The rows come from 4 hidden closed curves, with some noise, and rows from the same curve form a group. Each curve winds through 8 dimensions. The rows are also pushed far along 4 directions, which tell nothing about the answers.
In the rows, 128 means zero.
Some rows, each with its group after it:
[161 150  94  92 104 142 154 154 100 166 108 155 158  93 146 130 113 149
 165 108 114] -> (1)
[120 157 112 108 173 126 202 150  37 100  79 147 132 155  54 154 118 171
  85 124 159] -> (1)
[ 89  75 142 144 160 141 150  82 150 119 148  61 108 182  77 166 192 116
  94 122 116] -> (0)
[132 128 174 137 152 105 160 112 107 121 114 119  98 185 106 116  99 151
 118 159 134] -> (3)
[130 118 116 113 111 110 174 147  96 151 109 143 128 109 116 119 118 146
 107 105 157] -> (2)
[158 185  86  82 106 177  96 158 134 164 129 173 191  83 175 116  77 113
 149 141 119] -> (2)
[106 131 179 162 148 115 185 113  96  99 114  97  97 198  64 117 162 132
 135 169 116] -> (1)
[154 125  79  68 176 148 109 131 118 128 134 182 184 101 152 157  62 144
  94  88 131] -> (3)
[135 143 192 169  86  64 159 141  92 102 137 148  68 150 118  81 139 130
 187 148 118] -> (3)
[150 130 150 133 100 118  96 115 171 134 134 144 118 111 201  96 111 113
 163 127 127] -> (0)
[121 115 191 187 135  57 118 109 145 137 154  98  99 135 131 122 157  99
 148 130 142] -> (0)
[138 110 110 122  89  90 184 172 109 149 106 181 126  68 136 126 131 118
 166 103 141] -> (2)
[132 130  57  69 170 229 110 119 140 130 119 138 186 124 128 171  94 126
  49 100 152] -> (2)
[ 97  97 105 140 144 132 166 142 143 143  90  98 138 108 105 166 194  97
 122 114 133] -> (1)
[162 168  89  84 156 147  88 139 104 142 128 160 180 100 170 134  77 155
 117  92 131] -> (1)
[105 102 175 136 167  99 114 116 145 136 132  95 101 157 155 151 141 118
 114 146 120] -> (0)
[137  94  66  53 137 169  86 105 153 167 144 110 154 105 159 174  97 166
  68  83 133] -> (2)
[134 170 162 113 136 145  97 115 101  89 175 145 120 198 114  72  62 125
 100 156 121] -> (3)
[139 149 168 118 150  82 130 141  81 105 161 163 108 166 131 107  86 122
 146 131 107] -> (3)
[116 110 126  96 163 129 201 135  82 131 119 118 119 181  79 129 122 124
  92 107 124] -> (1)
[135 133 188 179 141 127 135 124 123 111 127 105  75 194 119 104 131  99
 133 157 139] -> (3)
[130 120 162 193 113  89  99 132 169 127 127 131 123  79 175 111 174  94
 175 126 139] -> (2)
[133 116  49 104  99 132  85 143 169 153 110 136 169  45 163 147 124 141
 133  98 132] -> (3)
[118 116 116 128 148 121 157 161 114 150 101 131 136 115 106 165 126 115
 115 143 146] -> (0)
[133 118  95 154  62 100 173 141 139 142  88 140 123  56 110 137 173 138
 179 119 151] -> (1)
[160 215 187 149 147 123  66 114 116 124 158 159 163 133 175  91  77 129
 156 180 129] -> (2)
[136 163 115 112 116 115  92 127 136  98 137 174 135 111 155 111  92 118
 148 131 126] -> (2)
[117 104 102 113 156 156 134 100 148 113  95 111 129 150  92 160 104 156
  80 148 145] -> (1)
[125 106 111 151  73 131 180 149 126 139  93 113  99  90 120 126 206 130
 169  96 126] -> (0)
[138 122 153 150  93  65 197 164  99 140 102 165  90 115 118 108 123 113
 167 129 153] -> (0)
[121 114 120 138  58  92 185 149 113 143 104 119  80 108 104 108 172 127
 164 110 136] -> (2)
[141 151 157 130 123 113 167 152  91 147 124 127 120 152 128  97 124 121
 170 139 106] -> (1)
[130 133 128  70 188 133  97 114 107 129 137 142 145 154 155 159  60 170
  69 139 125] -> (0)
[143 158 144 132 107 108 103 150 110 113 162 163 137 117 151  71 107 111
 156 115 115] -> (2)
[129 118  85  74 183 168 143 127  98 123  99 150 149 123 121 204 104 169
  53 105 158] -> (0)
[116  90  91 168 124 135 126 137 173 113  88 113 124  77 130 160 192 108
 141 100 144] -> (1)
[105 103 150 136 148 115 167 117 104  95 127 118  83 182  74 140 133 134
  92 132 142] -> (1)
[133 137 135  91 168 155 133 118  87 136 137 124 122 166 123 170  99 154
  66 122 149] -> (2)
[ 83  48 131 124 164 141 172  91 141 119 143  82 103 158  90 181 206 122
  81  82 114] -> (3)
[121 105 114 124 111 116  83 121 198 161 157 120 149  91 182 120 133  69
 145 112 119] -> (1)
[111 127 166 152 140 123  65  95 142 111 169  78  97 167 136 114 141 132
  93 129 129] -> (3)
[136 157 119  89 115 146 185 151  63 180 109 117 124 139 103 157 129 158
 114 133 137] -> (2)
[144 173 107 113  80 108 109 146 127 124 123 181 164  83 142  66  75 137
 167 145 126] -> (3)
[138 124  93 108 120 150  74 104 157 112 165 140 155 109 142 130 108 139
 124 107 108] -> (0)
[134 167 109  77 145 136 115 126  62 119 143 138 137 150 106 124  82 186
  70 113 141] -> (3)
[150 146 128 152 108 143  58 140 157 106 157 153 125 104 177  98 117  91
 146 108 134] -> (3)
[144 144 143 138 141 141  50 101 180 110 134 140 149 131 176 106  69 133
 130 175 129] -> (0)
[105 158 151 118 163 128 172 127  74 119 109 110 134 183  64 127 125 153
 111 178 111] -> (0)
[104 104 158 179 165 113 137 118 143  92 105  89  91 169 100 130 164 111
 116 132 138] -> (1)
[114 144 194 171 166 114 183 134  52 120 127  98 103 188  72 109 163 133
  98 131 150] -> (2)
[122 149 111 118 110  73 194 174  88 123  97 188 148  75 114 125 140 119
 187 129 118] -> (2)
[126  92  71  89 126 131 153 144 121 124  90 154 119  96 115 193 114 165
 108 110 141] -> (1)
[122 101 128 130 162 173  83 100 177 132 137  99 120 135 171 167 146 107
  84 107 141] -> (0)
[143 166 126 107 155 153 136 137  87 131 112 144 149 135 127 147 113 147
 117 135 133] -> (3)
[149 144 107  81 133 189 122 107 104 131 136 120 136 172 122 123  83 170
  79 120 129] -> (0)
[132 148 143 143  80 109 149 151 105 108 140 162 102 130 121  80 128 112
 162 129 126] -> (3)

New rows. What belongs after each?
[113 155 146 132 114  85 182 184  61 111 103 167 110 112 121 121 168 125
 174 134 107] -> (0)
[117  89  74  95  93 152 192 130 113 150 103 100 104 123  81 162 161 160
 100  84 144] -> (2)
[132 114 102 100 121 107 183 144 104 141 122 175 140  95 113 153 121 115
 130  91 148] -> (0)
[132 160  98 116  82  97 176 168 108 123 106 201 150  73 109  99 114 100
 166 123 144] -> (1)
[121  85 136 131 141 100 127 106 134 123 132 112  99 142 124 150 122 152
 106 123 134] -> (0)
[130 171 111 114 125 146 192 160  64 146  96 143 175 107  87 117 150 145
 133 124 133] -> (2)
[ 87 103 146 121 105 110 190 132  99 133 123  87  86 160  74 126 186 132
 113 133 113] -> (3)
[133 156 116  82 167 183  70 122 117 130 159 112 157 182 123 123  59 147
  80 160 105] -> (0)
[159 160  96 102 120  88  65 135 130 120 143 184 172  69 175 102  60 158
 150 109 122] -> (3)
[126 120 132 167  84 110 151 117 149 132 105 110 106 105 111 131 166 134
 161 142 147] -> (1)
[107  99 138 127 121 121  61  79 211 138 167 101 118 125 161 148 122 108
 108 150 128] -> (1)
[131  73 132 155 106 101  74  93 209 123 152 115 108 100 173 133 132 121
 146 115 126] -> (0)
[124 104 102 140  85 148 110 134 171 115 144 134 117 106 135 111 148  91
 144 108 118] -> (3)
[137 127 129  92 164 111 116 113 100 118 137 141 128 156 123 147  62 180
  81 129 133] -> (0)
[142 154 154 136 106 129 119 138 123 127 136 146 106 145 140 111  99 117
 154 169 129] -> (1)
[120 136 153 132 166 118 164 142  83 118 105 136 109 139 121 157 143 135
 104 127 153] -> (0)
[ 96 120 148 123 149 151 134 133 109 132 139  75  98 182 106 153 168 109
  91 132 117] -> (3)
[ 97  87 123 152 144 149 177 145 121 110  98 101  99 151  73 168 184 119
 106 140 132] -> (0)
[129 106 181 202  98 103 163 147 119 155 128  96  72 121 133 133 208 100
 162 119 144] -> (2)
[121  96 135 124 150 175  67  78 185  88 159 108 115 182 140 127  94 135
  87 148 112] -> (0)
[101  90 123 161 112 108  99 149 199 148 129 111 131  69 172 151 197  63
 181 127 101] -> (0)
[124 146 199 182 115  71 108 125 130  76 153 152  83 167 129  72 110  92
 167 167 124] -> (1)
[105 124 161 170 122 117 113 142 152 129 132  85 111 150 124 107 160  96
 162 177  95] -> (0)
[127 157 207 151 124 102 118 127 110 114 157 130  78 195 133  91  97 102
 142 186 126] -> (1)
[119 140 197 145 128  66 121 123 106 142 157 100  86 170 138  95 124 129
 137 150 123] -> (2)
[126 119 165 130 154 120  69  89 158  91 190 137 133 148 162 107 118 111
 116 115 106] -> (3)
[130 116  76  72 111 145 139 125 149 144 110 154 170  82 153 146 121 149
 145 113 101] -> (0)
[132 149 159 130 151  98  86 113 157 146 137 133 154 131 168 116  80 121
 141 172 122] -> (0)
[125 136 170 152 157 159  58 109 164  98 169 115 114 191 143 106  86  85
 107 174 122] -> (0)
[141 147 134 115  92  78 206 193  59 131 113 199 109 106 122 106 121 113
 188 118 118] -> (3)
[111  82 117 135 118 120  66  95 214 104 145 129 120 105 166 155 131 113
 138 141 110] -> (1)
[117 146  88  86 109 158 183 140  99 161  92 107 138 130  93 134 128 146
 101 128 144] -> (2)
[152 161 117 139 120 132  75 114 156 115 139 144 167  93 163  85 106 120
 154 106 130] -> (1)
[158 126  52  66 101 170  89 129 166 128 105 186 172  46 203 151  97 165
 135  94 121] -> (0)
[109 159 162 134 140  74 163 171  80 139 125 141 131 131 117 123 143 102
 165 160 105] -> (0)
[142 154 155 133  82  45 202 145  84 128 113 183 123 101 115  82 123 136
 202 136 125] -> (0)
[110 145 126 116 134 149 144  92 139 119 108 100 117 174  96 133 122 139
 102 163 138] -> (2)
[118 138 178 135 179 151  81  70 131 118 160  68 103 210 124 152 125 154
  83 165 117] -> (1)
[141 156 133 115 127 165 111 111 107 147 153 102 155 151 120 102 114 155
 109 130 118] -> (2)
[129 142 181 132 162  99 190 124  48 151 118  96  86 195  79 135 121 160
  83 131 165] -> (0)
[132  97  65  89  87 159 179 132 111 151 108 123 119 106  93 154 143 164
 101  82 146] -> (2)
[111  81  94 132 122 121 145 155 132 114 117 139 112  90 117 177 169 118
 127  99 127] -> (0)
[133 107  86 123 118 146 148 118 161 158  92 104 154 103 121 136 139 137
 132 110 132] -> (1)
[114  93  94 125 139 169 180 120 132 162  85  88 140  99  99 211 204 149
 109 106 143] -> (2)
[116  79  85 126  93 108 159 129 177 172 103 105 148  62 131 139 177 109
 156  86 127] -> (1)
[118  85 146 183 112  70 142 115 176 150 126 106 111  80 138 148 192  98
 169 103 146] -> (0)
[149 119 115 150  84 174  74 100 212 154 138 116 152  86 182 126 136 112
 164 142 120] -> (2)
[127 147 165 121 133 116  85  88 165 124 153 129 142 153 169  91  96 121
 150 166  96] -> (0)
[149  97  71 130  61 149 113 153 186 148 105 148 134  57 164 124 130 119
 172 113 126] -> (0)
[135 192 115  72 140 150 154 104  83 114 111 152 149 170  84 122  59 173
  98 171 142] -> (2)
[109 169 181 170  95  81 170 126 117 111 105 117  89 154  99  84 155 110
 181 186 131] -> (2)
[144 168 124  87 188 191  89 102 114 123 136 131 166 167 141 151  74 155
  77 143 132] -> (3)
[117 167 118  74 136 108 168 129  72 133 112 136 142 149  92 135 107 166
 125 152 112] -> (2)
[136 107  76 133  75 163 135 140 158 136  98 133 132  58 156 142 189 132
 165  84 124] -> (0)
[162 117  47  74 128 151  95 153 136 149 119 173 167  58 183 154  91 144
 122  62 131] -> (1)
[ 92  68 129 146  94 136 136  93 179 142 128  42  60 162 107 144 193 118
 110 112 129] -> (2)
[150 148 165 141 168 159  66 102 146 101 155 125 112 188 155 121  77 120
 114 151 123] -> (3)
[156 157 127 123 126  85  73 151 113 142 164 165 146  90 166 117  76 128
 148 117 132] -> (0)
[139 126 121 107 131 106  86 141 154 142 130 162 143  79 195 139 105 125
 144 123 120] -> (0)
[142 165 191 143 126  98  76 115 130 117 170 139 109 160 170  96  94 122
 173 177  97] -> (1)
[ 89  78 163 169 144  92 157 115 114 114 140  65  71 164  86 140 206 126
 100 100 135] -> (3)
[131 109 113 128 136 130 161 118 123 151  95 113 124 105 118 166 155 157
 107  99 163] -> (0)
[131 166 180 132 118  54  73 131 143 136 168 157 138 115 192  84  96 100
 189 166  95] -> (1)
[116 143 106  87 116 145  80 125 133 126 159 123 140 133 135 112 102 134
 104 129 107] -> (3)
[140 190 168 146 137 122  51 107 153 102 154 147 165 138 166  70  82 123
 167 191  99] -> (0)
[128 123  97 110 112 119 220 179  67 153  83 157 120  85 109 168 174 128
 133  83 156] -> (0)
[129 103  91 153 103  93 147 163 152 105  84 161 127  61 136 124 158 107
 181  92 130] -> (1)
[143  76  75 106  99 143 140 126 181 155 108 149 131  76 154 161 115 119
 122  94 156] -> (0)
[124 101  95 111 127 114 147 117 117 114 122 129 130 116  93 159 144 173
 130 105 112] -> (3)
[113  90 119 156 115 110 122 128 187 132 121 109 138  88 154 132 194  90
 187 109  88] -> (1)
[124 157 195 164 167 124 157 130  58 113 145 109 112 194  85  95 139 127
  95 135 140] -> (2)
[127 108 149 175  90 101 100 132 173  90 134 142  95 113 157  94 140 112
 180 148 108] -> (0)
[131 113 110  78 145 137 168 127  90 141 117 143 134 139 106 149  84 164
  69 111 152] -> (2)
[126  84  77 115 122 152 120 104 192 163 110  91 157  95 138 144 144 131
 122 100 129] -> (1)
